The rows come from 6 hidden closed curves, with some noise, and rows from the same curve form a group. Each curve winds through 8 dimensions. The rows are also pushed far along 5 directions, which tell nothing about the answers.
In the rows, zero is written as 128.
Known rows, each followed by its group:
[ 87  63 120 200  46 186 169 170  81  71  93 149 119 157 123 179 109  78
  84 209 126 160]
U
[111 102 141 146 152  61 156 153 171 119 127 137 143  71 100 112  99 112
  99 137  90 146]
U
[109 133 112 155  63 165 129 120 116  76  65 131 127 164 111 184 102 143
  88 169 161 153]
U
[146 139 166 142 150 163 116  91 131 130 127 136 159 124 109 116 129 126
 131 111 137 109]
F
[119 114 133 112 144 110 146 137 129 144 137 128 124 117 161 134 140 114
 123 125 103 110]
F
[111 174  69  38 126  56  88 183 189 139 161  73 211 118 117 177 175 175
  58 124 114 116]
V
[109 172  83 105  79 192 146 125  86 158 110  60  91 176 193 163 164 113
 148 140  77 110]
U
[176 139 154 107 199  49  91  89 181 172 162 114 173  82  97  55 168 203
 114  33 129  93]
H
[119 115 123 124  99 172 131 114 129  89 111 170  68 191 144 161 157 149
 160 131 242 115]
V
[125  86 139 133 176  82 112 154 165  76 142 174 176  82  92 121 130 145
  85 111 183 111]
H
[164 103 149 110 204  51 127 112 150 145 149 162 127  71 106  75 106 141
 145  84 136 143]
V
[124 126 113 112 116  97 119 159 148 110 133 127 182 100  97 166 100 110
 104 142  96 181]
E
[148 136 113  94 130 149 127 105 115 139 130 137  71 164 150 133 158 153
 172 103 182 116]
V
[117 140 143 104 138 115 104 111 101 107 104 110 241  92 108 162 126 125
  72 147 101 152]
E
[151  78 110 146 124 137 142 159 143 117 168 163  64 131 138 120 126 120
 137 127 179 120]
H
[113 126 117 153 116  86 125 168 164 115 144 112 139  93 118 110  89 115
 115 139  94 158]
K
[117 124 114 144  74 182 155 150  94 128 128  88 101 163 162 145 123 139
 147 124 140 124]
H
[105 112 137 150 130 143 177 116  53 125  78 117  96 113 176 118  83  95
 156 142  82 152]
H
[138 148 166 121 161 128 126  58 111 161  81 132 128 138 156 120 141 149
 135  90 106  92]
F
[125 198  98  93 102 211 110  89  86 138  72  82 106 202 169 170 158 171
 156  96 146  74]
U
[130 128 124 125 116 137 118 114 124 110 114 145 110 159 126 131 123 156
 144 126 196 137]
E
[144 152 122  91 110 165 134  96 108 170 112  97  98 185 189 156 142 174
 143  91 156  89]
F
[119 116 136 143 150  62 138 145 155 131 146 139 117  87 125  89 126 102
 141 130  71 149]
E
[116 161 116  75 112 103 117 134  69 142 114  58 179 115 131 146 162 153
 106 125  81 135]
K
[137  96 157 182 105 190 165 143 122  94 136 168  70 144 115 134  91 101
 142 163 172 121]
K
[110 125 193 190 155 105 148  70 117  97  65 178 114 119 123  80  94 122
 162 122 112 144]
E
[106 124 158 143 126 116 122 145 131  85 133 124 220  94  99 141 121 119
  89 143 113 153]
H
[134 147 175 132 128 142 130  55 124 149  85 140 118 173 131 133 157 167
 144  98 141 104]
V
[130 172  95  93 131 125 128 133  81 136 103  75 171 130 138 143 112 165
 109 107  81 142]
K
[126 116 144 113 123 114 139 118 137 105 117 137 186 133 110 164 120 162
  99 127 172 156]
V
[108 100 125 157 137  84 156 174  99  77 111 119 252  70  77 137  61 135
  37 156  72 197]
K
[111 134 142 130 144  94 136 135 165 111 111 144 159 111 124 143  88 125
  97 147 116 135]
V
[122 163  84  88  81 160 127 154 109 179 154  29 138 126 168 155 144 100
 140 137  63 143]
K
[100 177 112  91 108 118 123 127 104 140 104  53 190 132 134 148 142 148
 120 120  88 146]
F
[113  94 167 120 134 111 126 143 141  77 136 159 182 117  75 146 144 151
 106 133 213 127]
K
[128 140 144 113 145 111 124 129 115 122 131 119 133 112 131 110 116 144
 149 111 148 127]
H
[139 137 130 136 119 124 123 121 146 145 133 100 147 128 113 119 138 161
 116  97 121 118]
K
[130  81 105 170 103  92 142 182 155  98 143 163  93 105 106 128  94 104
 115 145 117 171]
U
[137 122 151 141 138 167 114 101  84  96 105 143 139 132 135 133 135 139
 106 131 163  95]
H
[ 97 118 135 117 132 122 121 128  59  83  78 122 223  89 120 160 101 107
  78 164 108 164]
K
[104 127 123 143  98 150 137 139 111 102 117 114 137 130 111 146 145 108
 106 173 124 135]
V
[ 88 128 113 134  84 156 135 137 147  89  99 119 132 176 124 167 160 161
 121 128 186 116]
V
[137 165 130 136 132 151  98  87 112 122 104 121 117 174 135  96 153 193
 138  96 178  87]
E
[182 115 139 114 156 115 115 114 127 169 163 164  90 126 121 105 128 137
 142 106 134 109]
V
[113 115  90 112 113 146 154 155 108 147 131  91 130 145 148 148 145 135
 121 116 116 131]
F
[107 110 112 109 139  90 136 137 121 116 116 126 127 115 145 125 159 138
 121 119 132 125]
H
[116 140 143 114 125 133 117 114 135 144 137  96 162 109 126 129 144 109
 139 130 117 133]
K
[135 131 113 124 129 109 125 129 133 126 126 132 104 139 123 112 110 150
 149 114 155 148]
E
[135 161 131  95 123 138 123 106 111 181 134  74 127 153 133 115 166 159
 152  97 120 100]
U
[135 156 125 135  97 141 115 113 128 140 120  86 144 141 123 123 120 155
 127 120 122 141]
K
[158  78  74 118 112 102 143 167 167 173 212 138  31 153 167 104 204 137
 153  95 143 114]
E
[136  71 188 164 174  46 126 129 206  96 150 221 125  77  88  90 106 116
 152 105 168 152]
F
[104 136  99  71 124  63 102 179 207 129 185  95 154 128 121 127 195 178
 124 100 187 109]
E
[167 156  98  68 117 151  90 113 143 171 185 110 104 167 166 143 238 163
 153  67 144  78]
H
[119 115  99 102  81 150 115 121 131 139 135 129  82 200 159 158 238 159
 149 102 176  92]
U
[172 144 109  86 130 124  93 128 148 166 175 122 104 140 127 126 145 156
 126 110 165 105]
F
[123  98  98 148  66 208 142 179 167 102 163 155  70 197 134 183 155 124
 144 133 206 101]
H
[ 82 141 125 123 107 124 123 108  90  84  62 120 179 138 128 160 133 129
  91 167 124 150]
V
[ 97 128 125 131 107 176 153 151 104 111 115 117  98 134 153 157 136  90
 139 155 115 101]
K
[187 145 116 121 136 142 116  91 163 176 142 134  51 153 128 109 135 167
 157  74 154  98]
U
[107 108  98 122 113 109 113 159 189  92 135 133 172 141  92 157 163 171
  68 122 190 118]
V
[120 126 119 110 103 164 130 148 117 115 123 110 169 148 156 185 120 140
  93 134 155 117]
F
[145 118  96 125 112 142 140 123 104 162 142  88 119 134 158 125 165 137
 109 107  90 125]
H
[ 94 153 105  94 110 163 105 125 143  74  95 136 150 175 134 187 175 166
 128 114 210 100]
H
[ 81  82 110 187  53 182 146 169  89  60  79 139 150 159 104 187 112 109
  74 184 141 145]
U
[136 115  71 110 106 146 133 181  96 154 176  79 151 127 160 136 126 117
 127 109  91 154]
U
[109 109 116 106  98 128 118 159 138  91 123 136 175 145 138 191 127 152
  91 128 178 130]
F
[104 121  80  97  50 202 156 164  80 137 144  89  71 199 209 194 175 105
 141 174 149 120]
F
[177 126 159 114 162 112 156  87 156 175 154 147  76 131 143 102 125 150
 179  81 145 130]
V
[123 133  95 127  78 175 125 168 149 104 135 117 119 168 129 176 110 144
 120 133 184 120]
F
[154 125 148 154 139 117 121 129 135 121 151 149 136 106 115  99  97 136
 133 109 124 143]
E
[173 144  83  95 130 131 142 184 112 182 206  68 114  92 132 117 109 110
 121 127  59 136]
K
[121 117 152 147 118 156 149 117 106 153 125 112 122 146 138 112 134 126
 154 115 123 117]
U
[124 128 108  94 130 101  97 119 130 116 109 143 135 147 115 145 161 162
 105 125 177 116]
F
[101 123 202 140 167 112 128  99 103  59  72 188 205  93  80 149  84 107
  87 181 142 135]
V
[144 130 104 122 105 158 133 114 110 151 122 105 104 159 144 134 112 144
 139 124 148 146]
E
[112 142 106  97 134 109 126 128  84 120  95 108 187 109 108 150 105 118
 107 153  95 177]
H
[108 105 109 124 120  98 146 146 146 126 133 137  94 131 148 132 155 114
 134 140 116 135]
V
[ 91 129 129 115 117 145 129 138 132  76 106 121 221 132 103 175 121 134
 101 146 165 159]
K
[104 124 169 177 134 162 122  81 151  72  59 172 173 149  82 144 123 136
 103 141 177 116]
H
[127 130 136 155 110 172 105 112  96 111 112 148 106 157 128 119 133 117
 151 135 148 121]
U
[118 125  74 114  98 129 152 166 129 153 142  74 155 127 145 159 136 120
 113 118  58 165]
H
[126 132 159 142 148 152  98  81 101 118  95 135 186 145 114 113 139 167
 131  88 164 110]
U
[108 173 128 116 127 154 106 127 100  91  93 117 162 136 136 153 126 133
 121 131 117 108]
E
[154 126 131 145 117 142 135 114 128 159 139  99 141 127 123 117 104 141
 138  93 104 154]
F
[153 121 139 141 155 123 148 103 117 126 122 150 142 132 107 112 123 158
 115 106 116 136]
K
[153 170 120  99 176 113 113  78 118 192 111  91 142 101 130 101 141 130
 120 105  46 110]
E
[139 140 139 161 149 149 140 134 135 128 135 129 111  99 125  97  63  95
 144 139  98 130]
U
[128 165 192 123 184 100  85  36 142  98  45 186 166 138 102 118  96 186
 121 108 195 102]
V
[ 97  98  79 126 107  90 132 192 204 114 166 134 105 135 115 138 185 123
 101 140 147 113]
E
[143  87 150 180 157  84 135 118 188 124 118 190  96 105  95  91 101 128
 144  85 128 137]
F
[ 98 108 126 134 102 154 119 154 122  66 106 141 210 130 109 192 120 130
  67 154 163 145]
E
[133 133 122 106 145 124 106  93  97 136  93 128 156 133 124 135 162 155
 103 102 119 110]
U
[161  87 123 158 117 157 159 126 168 164 165 162   7 167 155 102 124 125
 187 109 186 120]
E
[129 113 125 156  93 151 146 139 122 126 128 103 162 131 118 139 101 126
 123 125 113 173]
F
[128 151 119 140 139 150 148 137 139 125 138 112 157 111 117 128  87 106
 123 149  90 154]
K

New rows. What belongs after each?
[108 122 188 172 164 124 107  99 168  50  81 224 129 131  91 122 128 139
 137 118 197  90]
E
[111 128 115 133 157  73 133 137 145 138 116 105 160  90 112  96 122 130
  96 131  76 139]
E
[107 126 108 107 129 114 126 118 105 114  98 113 141 131 143 137 173 149
 108 119 136 120]
H
[140 112 120 117 138 122 122 132 139 146 154 141 104 146 152 110 156 146
 172  79 153 121]
U
[147 128 142 126 133 101 122 120 113 162 145 112  97 101 131  96 149 117
 135 118  93 109]
K
[112 153 134 104 148 108 115 139 123 124 116 106 143  98 126 126 124 130
 132 116 115 101]
K
[121  78 104 156  84 141 147 166 127 128 145 141  86 147 127 146 161 106
 111 145 120 122]
U
[126 118 129 130 139 131 137 138 105 119 126 153  81 123 131 116 123 107
 160 140 136 122]
V
[125 134 153 117 129 149 135 100 117 137  98 119 148 153 156 146 115 168
 113 114 167 105]
F
[178 145 118 105 153 156 149 124 132 184 167 113  94 123 140 127 123 122
 134 109  95  98]
V
[143  44 133 182 112 130 175 190 124 112 171 194  72 109 131 133  59  65
 127 179 123 171]
V
[125  89  74  93 126  71 115 198 160 111 164 139 153 108 109 151 144 142
  75 136 155 139]
F
[142 152 109 111 104 163 125 136 115 157 164  89 114 133 148 134 149 102
 159 128  93 136]
F
[135 119 141 129 134 141 102 109  83  97 106 137 167 121 110 129 127 150
  89 145 173 128]
H
[ 90 111 163 122 123  95 136 153 115  64 112 134 209 105  83 154 127 141
  97 151 164 153]
K
[126 128 106  96 105 178 137 136  65 137 125  88 153 137 156 174 130 112
 123 134 113 140]
K
[161 163 129 121 124 140 106  98 128 160 149 109  82 167 152  92 163 179
 169  78 153  97]
E
[137 116 133 120 118 169 147 124 104 142 143 141  62 158 173 137 135 110
 158 153 165 109]
F
[161 147 140 103 138 116 136 113 161 192 161 110  53 143 133  94 143 156
 187  86 145  99]
U
[121 122 100 155 121 118 141 144 127 132 131 121  88 130 135  95 124 115
 120 154 104 135]
E
[ 92 124 127 134 104 137 125 171 160  62 117 157 156 134 110 182 114 119
 122 148 165 137]
E
[121 125 136 154 117 124 132 140 180 123 123 129 122 131 112 127 110 141
 108 128 143 111]
F
[143 121 133 134 125 148 126 105 143 141 135 135 107 146 123 119 121 140
 137 131 184 124]
E
[143 169 103 107 116 184 146 120  66 180 135  61  94 144 156 115 108 113
 159 146  92 128]
F
[114 110 112 167 109 108 141 156 109  96  94 124 186  85  94 143  46 100
  86 157  67 203]
F
[164 140 156 164 140 173 118  75  93 129 101 163 103 132 122 114  90 109
 136 136 110 129]
E
[145 139 125  95 132 115  97 132 140 136 171 110 182 115 123 135 185 150
 109  99 115 116]
H
[136 146 135 131 137 138 129 118 117 143 134 109 114 122 107  96 100 123
 145 142 134 133]
F
[167 100 160 174 148 119 147 107  95 163 154 127 145  81 125  72  66  92
 128 134  73 181]
U
[112 147  97 131  97 133 107 150 120  91 101 112 174 125  89 156  99 129
  94 154 124 167]
F
[145 116 133  92 174  75  85 122 158 118 132 154 200 103  91 133 149 175
  84  84 169 114]
F
[ 98 146  98 161  88 167 142 130  65 105  84  85 132 156 147 124 104 130
 105 175 105 150]
E
[177 120 120 133 166  75 123 104 168 195 173 146  43 112 124  51 155 125
 162  99  98 116]
E
[102 146 116 115 117 111 133 134 142 119 101 102 150 127 116 157 140 140
  99 141 114 128]
U
[117 176 137  84 152 151 107  97  94 136 100  98 157 126 133 144 166 131
 126 126 110  85]
K
[136  94 163 170 124 140 168 109 102 126  81 169  54 130 115 122  73 114
 154 137 135 131]
U
[150 127 185 117 198  95 131  67 104 164 116 143 138  98 139  82 119 131
 141 111 117 114]
F
[109 108 132 162 109 119 161 141  91 101 105 134 126 126 152 122  95 118
 145 130  99 176]
E
[114  96  99 158  85 133 148 160 147 108 116 141 108 140 130 155 111 119
 121 128 120 154]
F
[146 118 142 161 118 110 145 132 132 132 143 124 136 110 108 102  84 131
 123 131 106 172]
K
[135 132 170 184 140 139 118  68 135 100  68 180 125 150  97 112 122 155
 132 100 135 117]
E
[125 130  95 114  95 112  85 130 185 113 151 152  91 177 100 133 216 162
 114 140 204 100]
E
[156 153 109 100 132 102 120 132 170 155 175 111  90 123 126 106 137 140
 149 121 143 128]
V
[131 139  81  91 105 140 154 194 103 165 172  91  90 125 173 161 126  85
 133 156  42 123]
V
[139 192 136  94 130 139 110  86  71 148  76  49 222 111  93 142  77 171
  79 132 100 146]
U
[121  73 126 175 109 128 167 166 118 117 118 155 127 125 137 140  59 111
 108 141 103 165]
V
[119 128 140 172 116 123 133 130  91  88  71 126 206  76 104 149  16  93
  65 177  53 197]
F
[133  96 127 128 112 128 110 143 136 103 161 157 101 142 120 123 178 143
 117 134 202 100]
H
[105 117 149 131 119 106 107 156 140  89 120 127 156  98 105 134 109 127
 116 135 172 123]
K
[109 135 142 136 130 168 165 118 121 110 104 133 103 136 145 151 119 103
 140 155 125 119]
V
[106 129 112 100 105 145 148 149 105 126 108 111 100 152 137 169 135 130
 130 144 145 111]
U
[145 154 107  99 125 130 102  92 127 141 110 103 137 152 114 130 142 180
 127 101 170 133]
H
[109  61 112 151 102 130 138 170 164  76 131 200  76 161 118 160 137 128
 115 151 222 118]
F
[133 119 136 118 132 151 131 124 100 129 122 122 174 141 125 151 125 146
 126  97 131 130]
H
[ 82 151 136 156 106 123  81 126 143  41  64 143 196 131  85 152 115 158
  62 163 174 123]
K
[147 168 135 135 102 207 135  65  43 156  61  96 127 186 156 152  87 161
 143 109 118 129]
V
[113 129 147 176  97 141 115 110 106  99  80 122 181 138  88 125 109 147
  98 135 126 150]
U
[154  81  97 124 112  76 152 171 117 168 170  95 149  91 120 120 106 126
  94 121  69 193]
U
[111 116 129 141  78 143 114 131 101 100 100 108 165 137 124 157 112 143
 107 134 163 152]
K
[107 118 162 170 128 166 146  85 137  94  69 160 121 163 115 134 134 153
 132 113 182 104]
V
[152  80 168 147 148 126 169 100 162 139 133 193  73 147 145 126 125 139
 157  96 173 124]
V
[130 108 124 126 113 117 143 123 138 146 115 128 102 159 145 134 127 170
 131 104 163 128]
F
[137 118 145 164 119 171 139  74  95 131  89 123 127 148 139 120 142 144
 111 117 129 114]
H
[159 149 117  81 161 114 116 131 138 179 171 122  78 112 158 111 138 115
 148 120 114  87]
F
[122 175 151 134 120 187 150  67  68 143  61 113 108 157 148 138  80 113
 185 131  97 150]
H
[119  79  70 135  59  98 153 237 172  96 210 119 127 128 109 154 132 121
  98 164 148 188]
K
[122 131 101 135 132 127 152 182 158 115 167 109 168  97 109 137  87  94
 106 163  85 171]
K
[140 103  97 138 127 137 141 186 113 118 159 123 156  92 133 145  79  93
  90 147  82 154]
E
[121  98 177 185 162 157 137  88 131  83  66 203 110 135 107 122  98 131
 127 115 177  95]
U
[121 135 134 129 147 120 158 106 104 142  95 133  97 120 168 124  89 103
 152 135  85 147]
V
[108 158 141 135 117 181 136 105  85 125  76  97 121 141 150 145 125 122
 138 129 107  96]
K
[127 136 123  91 114 120 139 141 108 121 122 106 194 132 121 174 108 159
 104 125 134 161]
V
[150 178 133  77 165  51  92 100 149 179 123  98 193 107 118 118 117 175
  91 100  77 129]
V
[112 143  63 110 103  84 130 212 168 124 171  88 131 104 118 132 116 113
 114 149  78 162]
E
[105 118 156 188 119 130 152 111 105  79  78 171  94 137 130 108  78 114
 158 152 133 163]
E
[159 157 134 143 126 167 138  93 139 182 117 106  59 161 157 115 104 146
 152  98 111  87]
F
[135 150 147 132 103 155  99  85 138 121 101 117 181 161  94 145 139 182
 117  94 179 131]
F
[135 134 131  89 137 108 126 118 108 152 150 109 149 109 132 126 147 114
 149 133 109 159]
K
[145 116 145 126 153 143 111  96 126 118 106 163 150 136 121 142 123 153
 112 100 168 110]
F
[141 123 153 122 144 116 118 101  98 119 122 145 149 118 134 114 111 136
 138 120 145 151]
E
[158 127 163 133 169 105 169 112 101 154 144 127 124  66 124  94  46  80
 147 154  64 182]
V
[111  92 171 180 131 164 168 114  81  61  86 179 186 123  91 150  88 102
  86 188 139 173]
K
[103 151 138 171 113 164 127  81  91  96  63 128 113 171 131 106 124 155
 121 153 159 117]
E
[123 141 100 130 112 167 119 154 161 113 149 116 142 140 116 152 125 124
 107 139 147 118]
K
[140 144 142 143 139 155 117 110 142 113 117 148 102 128 111 122 106 122
 127 149 156 104]
U
[120 127 142 103 143 124 111 125 167 130 151 133 142 124 108 134 196 132
 126 118 161  87]
K
[150 121 108 140 109 130 147 154 106 160 153  75 180  93 121 126  67 115
 106 120  51 192]
F
[104 150 106 115  99 126 118 117 160 128 111 115  93 191 147 135 208 177
 154  92 161  90]
E
[122 166 102 125  98 156 126 112 103 118  88 114  93 177 140 139 113 152
 155 128 144 143]
E
[160  94 109 133 104 121 151 161 135 165 179 157  29 146 165 125 114 101
 169 133 121 140]
V
[138 144 153 145 140 157 145 104 135 155 135 125  60 144 160  98 150 121
 183  96 111  78]
H
[155 163 161  91 179 131 131  67  78 165 101 135 130 119 149 130 122 119
 142 122  76 104]
V
[157 115 131 135 166  63 138 127 154 158 163 155  57 111 145  60 122 138
 191  75 113 142]
E
[128 109 125 119 134 104 135 134 157 148 139 136 109 132 155 136 164 135
 126 103 114 105]
F
